There are 5 ways to turn a row about zero (a turn may also mirror it). The second row of each pair is the first, turned, with some noise. The first 35 pairs use one turn. New pairs use 2 turns, one after the other, and a turn may come again.
(in the rows, 128 means zero)
Known pairs, each followed by its turns in order:
[ 93 124  86 171  99  90]
[182 118 174 138  87 109] : rido

[125 124 121 132  83 165]
[118 128  98 158 146 161] : siz

[150 172  78  98 163  80]
[141  80 111 105  85  64] : siz

[167  97 100  97  92  80]
[196 126 109 131 155 171] : Katul

[177 124 112  85 137 151]
[ 96 176 115 154 151 155] : rido

[ 98 111 121  90 150 139]
[106 126 146 132  82 146] : siz

[128  84 158 122 146 144]
[121 153 132 173 102 137] : Katul

[120  81 173 172  77 161]
[112 172 133 140 194 185] : siz

[111 130  97 177 146 150]
[148 134 104 138  78  98] : rido

[ 83 129  84 159 107 171]
[104 168  67 149 112 146] : siz

[104 124 140 118  95 135]
[150 104 132 139 158 122] : rido

[137 117 121 122 120  84]
[148 112 123 142 155 153] : Katul

[171 121 173 142 142 100]
[163 126 168 150  89 132] : toki

[171 175  97 137 112 142]
[ 86 143 144 182 111 113] : rido

[127 129 110 168 159 136]
[ 88 138 154 111 132 147] : Katul

[151 110 103 121 125  80]
[152 105 101 126  91 155] : toki

[154  90 119  92  99  85]
[ 70 104  97 140 160 135] : mapum

[ 96 111 129 152 116 178]
[117 151 132  89 161  92] : toki

[166 103 100 169 130 127]
[151 100 127 166 161 102] : mapum

[127 121  93 150 135 172]
[105 147 135  87  97 145] : Katul

[147 166 135 137  94  80]
[ 88  85 171 125 118 125] : mapum

[111 123 126  90 171 178]
[162 163  80 117 100 147] : mapum

[151  91  83  93 158 152]
[139 193  99 143 125 167] : rido

[152  98 121 138 100 136]
[121 117 114 131 162  95] : mapum

[145 144 143 178  77 148]
[128 187 161  91 121 150] : toki

[179 178 144 178 175  82]
[165  53 182 152 118 166] : mapum

[160 110 171  91 132 118]
[133 131 140 174  86 104] : toki

[173 134 102  77 120  90]
[180 148  93 121 178 139] : Katul

[156 168 147 147 122 107]
[142 121 162 120 164 101] : Katul

[112 154  93 170  85 173]
[129 158  55 163 143 140] : siz

[114  91 111 123 108 117]
[171 144 144 124 142 133] : rido

[171  78 133 160 132  87]
[129 125 140  56 173 130] : siz

[148  88 169 132 119 169]
[145 169 146 127 114  73] : toki

[134 155 149 151 138  96]
[132 103 169 127 125 150] : mapum

[ 77 101 139 154 132 118]
[119  95 145  82 133 103] : toki

New pairs. What belongs after each?
[151 104 106 140 122  98]
[146 133 116  95  97 114] : mapum rido

[156 143 118 148 171 167]
[191 132 136  98 122 116] : toki siz

[161 165 176 104  80 137]
[163 172 145  66 141 146] : siz siz

[100 114 167 164 177  90]
[117 114 102  92 195 159] : toki mapum

[146 122 150 116  80 158]
[ 98  78 130 121 140 109] : Katul mapum

[167 159  80  99 139 178]
[176 149 138  91  98 181] : siz Katul

[ 91 152  97 150 133  96]
[112 111 120  98 167  94] : rido mapum

[ 82 158 165 149 160 115]
[162 129  91 150  92 170] : rido Katul

[171  96 123 116 136 148]
[123 116 101  81 105 129] : mapum siz

[124 113 120 145 129  96]
[114 142 137 150 104 127] : rido toki

[ 77 105 152 142 171 138]
[126 184 174 129 142 104] : Katul mapum

[121 150 140  98 129 102]
[111 136 132 126 154 162] : Katul Katul

[163 116 170 116 166 109]
[ 90 134 124  95 177 134] : siz rido

[ 80 174 102 153 177  91]
[ 90 108 131 120  81 201] : siz toki

[ 94 180 161 130 103 139]
[160 137 177  86 137 146] : Katul rido

[152 147  92 106 158  85]
[133 151 126 193 143 151] : rido siz

[113 121 115 172 159 151]
[117 139  92 115 101 165] : rido toki

[134 174 106  94 165  83]
[137 162 136 101 156  61] : mapum mapum

[123 127 142  85  77  86]
[185  98 140 162 146 106] : toki rido

[143 145 100 139 180 161]
[182 136 128  84 106 124] : toki siz

[124 155 138 120  94 171]
[ 88 103 117 117 146  90] : toki Katul

[ 89 123 105 140 144 154]
[113 132 147 125  95  90] : siz mapum

[ 83  82 177 107 135 155]
[113 140 183 142 150  69] : Katul mapum

[129 110 169 123  79  77]
[157 139 127  68 170 157] : Katul siz

[177  89 162 116 161 101]
[109 133  69 130 140  75] : rido Katul

[132 119  88 111 136 136]
[122 142  92 118 137 109] : mapum siz

[ 92 174  79 105 155 137]
[112 144 109  73  91 172] : siz toki

[163 110 142 162 161 149]
[154  87  96 148 147 135] : mapum mapum

[141 141 174 132 129 113]
[153 109 165 123 112 136] : Katul toki

[158 155 144  89 137 139]
[145 174 106 127 148 112] : toki siz

[160  96 165  87  86 149]
[122  57 147 136 134  89] : Katul mapum

[155  76  88 158 164 146]
[106 176 138 116  69 100] : mapum rido

[153 162 145 103 115 128]
[116 175 141 129 110 134] : rido siz

[157 157  94 158 132 122]
[169 116  98 117 105 109] : toki mapum

[141 104  79 155 111 137]
[122  79 168 124 116 118] : rido mapum

[149 171  79 151 166 138]
[ 99 139  68 146 143  90] : Katul Katul

[ 94 102 142  93 149  84]
[ 72 135 132  97 153 150] : toki siz

[154 172 172 156 115 180]
[ 77  85  79 109 151 148] : mapum mapum

[110 115 177 153 127 117]
[150 118 151 101 103 163] : siz mapum

[105 124 151 162 163 178]
[109 146 132 177 180 115] : toki Katul

[ 86 140 131 161 130  78]
[ 93 112  98  88 171 123] : rido mapum

[ 79 147 144 117 127 139]
[ 78 135 118 107 133 118] : Katul siz

[157  79 105 123 171 151]
[152  92 109  72 142 103] : toki siz

[141  82 117 174 158 118]
[ 92 127 102 187 139 131] : siz toki

[ 95 119 104  95 165 154]
[150 118  70 155 134 112] : mapum siz

[162 104 115 153 132  79]
[140  87 109 128 159 170] : toki siz

[ 95 136 140 126 177 118]
[136 151 148 103 102  89] : mapum Katul

[178 164 154  78 127 148]
[147 136 138  78 173 176] : siz siz

[ 78  84 142  81 167 104]
[106 154 123 141 214 138] : mapum toki

[125 106 123  92  93 161]
[101 100 112 113 137 176] : toki toki

[165 108 110 102 167 140]
[148 119 144 130  67 121] : Katul mapum

[136 168  81 142  85 103]
[146 122  89 178 108  89] : Katul toki

[162 121 120 164 175 180]
[136 189  98 176 131 152] : siz toki

[128 167 168 128 124 114]
[152  87 148 124 101 134] : Katul toki

